There are 5 ways to turn a row about zero (a turn may also mirror it). The second row of each pair is the first, turned, with some noise. The first 35 pairs use one turn. New pairs use 2 turns, one after the other, and a turn may come again.
In the rows, zero is written as 128.
Some pairs, each with its turns in order after it:
[119 124 132 123 129 169]
[127 158  95 140 133 124]	A

[114 128 114 168 129 139]
[126 107 132 107 105 100]	G

[116 206 132 135 121 114]
[175 103 118 111  72 147]	A

[121 199 154 130 133 116]
[136 149 169  71 116 151]	H

[ 81 152  99  92 109 136]
[142  70 137 129 107  93]	D

[141 153 116 113 144 150]
[160 151 125 121 137 121]	G

[200 131 196 207 134  85]
[ 51  84 169 141  91 212]	A

[163 144 152 113 109  67]
[ 72 164 129 143 167 139]	G

[ 81 128 163  66 188 159]
[217 106 137  90  98 156]	D

[162  62  88 136  93  98]
[ 95  65 112 112 186 140]	G

[173 113 131 128 128 117]
[101 137 168 137 124 135]	A

[109 128 156 166 136 128]
[133 133 129  96  88 132]	N

[131 133  49 146 124  49]
[209 192 113 152 151  99]	H

[129 168 125 129 134 124]
[131 160 126 134 127 104]	G

[122  93 151 135 150 138]
[129 116 153 107 112 102]	N

[155 149 128 128 170 143]
[150 131 160 163 114 128]	N

[149 143 133 155 120 128]
[114 150 107 127 138 112]	D

[130 116 100  95 134  59]
[155 193 112 165 107 124]	H

[132  93 153 195 154 110]
[ 91 118 163  93  69 134]	N

[131  89 176 141 128 159]
[133  98 131 101  93  82]	N

[130 106 143 151 158  90]
[101 116 176 139 136 127]	G

[164 169 144 137 176 136]
[133 160  79  82 116 139]	D

[131  49 138 149 151 123]
[129 168 176 150 131 175]	D

[139 132 167 130 138 190]
[ 79  81 151 112 133 130]	H

[ 62 131 113 138 131 102]
[162  84 101 104 158 120]	A

[117 151 135  56 158 202]
[ 69  98 170 118  65  82]	H

[197 109  92 137 121 140]
[134 113 118  74 186 129]	G

[168 130 144 121 144 130]
[128 142  95 123 132 158]	D

[104 164 145 154 109 115]
[134  92 101 106 100 141]	A

[119 136 158 149 113 124]
[111 107 108 127 110 137]	A

[130 126 172 120  49 206]
[183 130  88 216 151  90]	D

[149 174 122 137 132 126]
[132 145 162  99 145 120]	H

[128 112 118 152 122  76]
[ 77 150 134 114 124 145]	N

[ 61 207 148  86 103 128]
[143 139 141  49  45 136]	H

[133 136 141 141  85 103]
[102 140  86 126 115 132]	N

New pairs. What belongs after each?
[ 60 148 115 120 110 100]
[ 82 127 113 100 114 178]	G N

[130 117  49  79 129 126]
[ 78 172 132 107  94 174]	G D

[114 113 207 180 130 126]
[146 205 174 121 149 105]	D G

[124 117 126 108 103 138]
[110 125 144 116 110 147]	N D

[135 207 139 203 146 121]
[ 57  83  89 108 129  74]	A H

[148 104 124 134 115 127]
[130 130 152 122 132 153]	H N

[ 88 162 154 124  93 103]
[115 127 146  93 136 185]	D D

[129  84 108 162 106 186]
[ 94 148 132 148 182  81]	N A

[134 135 119  58 114 129]
[107  82 163 114 102 138]	A A

[176 123 191 162 125 143]
[152 133 196 107 143  86]	D H

[ 49 128 150  97  85 136]
[112 137  51 114 127  74]	H H

[126 123 140 128  96 130]
[117 152 140 113 128 136]	D D

[158 130 188 122 121 131]
[124 142 163 152 143  76]	A D

[126 207 156 114 122 103]
[ 87 136  73 122 111  77]	N D

[ 49 141 128 207 125 136]
[ 48 133 111 101  82  69]	N H

[152 193 140 166 127 178]
[ 69 180 135  80 108 135]	N A

[ 92 116 116 125 159  54]
[145 143 142 168 100 199]	D G

[ 98 141 143 140 128  79]
[ 87 127 140 100 152 103]	H H

[141 110 129 145 127 156]
[128 127 148 156 139 145]	N D

[166 143 159 150 109 112]
[172 160 122 115 157 127]	G N

[114  92 131 126  94 136]
[161  96 134 124 150 112]	A A

[142 194 155 150  71 154]
[ 76 164 175 147 153 181]	D N

[137 162 175 133 207 131]
[112  67 124 114 201 117]	A H

[ 82 146  98  96 127  62]
[ 61 123 153 151 125  74]	A N

[ 95  66 132 135 164 122]
[ 94  90  97 154 152 169]	G H

[ 80 115 131 171 109 113]
[159 159 116 144 119  72]	N A

[104 127 106 139  90 133]
[ 96 117 128 119 163 146]	G N

[145 149 185 105 164  90]
[201 142 133 135 165 149]	D G

[129  49 112 135 144 127]
[156 111 189 156  99 151]	A H

[190 108 195 145 158 141]
[193 107 143 179 130 176]	D N

[137 136 176 158 131 133]
[132 154 176 118 132 111]	D H

[136 110 118 116  52  49]
[133  98  88 169 215 157]	D A

[150 137 201 141 134 109]
[118  94 140  76  87 101]	N A

[174 135 126 101 100 126]
[177 151 130 136 139 139]	G A

[127 123 121 128 150 143]
[137 137 122 132 144 144]	N D

[193 128  90 128 119  83]
[164  72 118 130  77 107]	D H

[115 156 144 185 128 121]
[140 136  70 110 118 144]	N G

[112 122 147 114  95 144]
[140 107  96 146 132 130]	H G

[135 163 136 151  94 105]
[149 115 117  96 133  87]	N H

[158 139 173 158 184 145]
[141 129 174 123  71 169]	H G

[ 49 131 137 144  69 159]
[142 176 136 158 179 197]	D H

[ 89 113 124 143  52 123]
[ 86  89 121 158  73 147]	H D

[144 111 155 133 143  69]
[105 100 169 138  87 119]	D H

[135 128  80  98 122 124]
[110 106 109  85 140 120]	D N

[ 65 161 119 133  97 147]
[186 143 114 114 175 131]	N G

[110 120 152 102 146  92]
[146 112 148 141 133  82]	D N

[ 68  69 104 125 123 109]
[174 121 126 191 145  91]	N A

[117 136 114 156 132 132]
[115 122 144 142 123 109]	H N

[118 124 144 134 183 133]
[126  96 155 138 168 118]	A H

[119 159 130 127 136 138]
[128 138 114 135 130  96]	H N

[ 64 118 144 127 118 138]
[ 97 146 134 151  86  90]	D N

[ 49 143 149 142 120 112]
[130 126 116  95 178 190]	D D

[ 96 129 159 127 126 132]
[113 121  98 112 107 131]	G G

[109 102 120 205 139 102]
[111 189 143 164  82 119]	D G

[113 127  63  95 112 113]
[170 123 193 124 120 132]	N N

[110 129  49  49 131 148]
[147 144 153 191 175 206]	N A

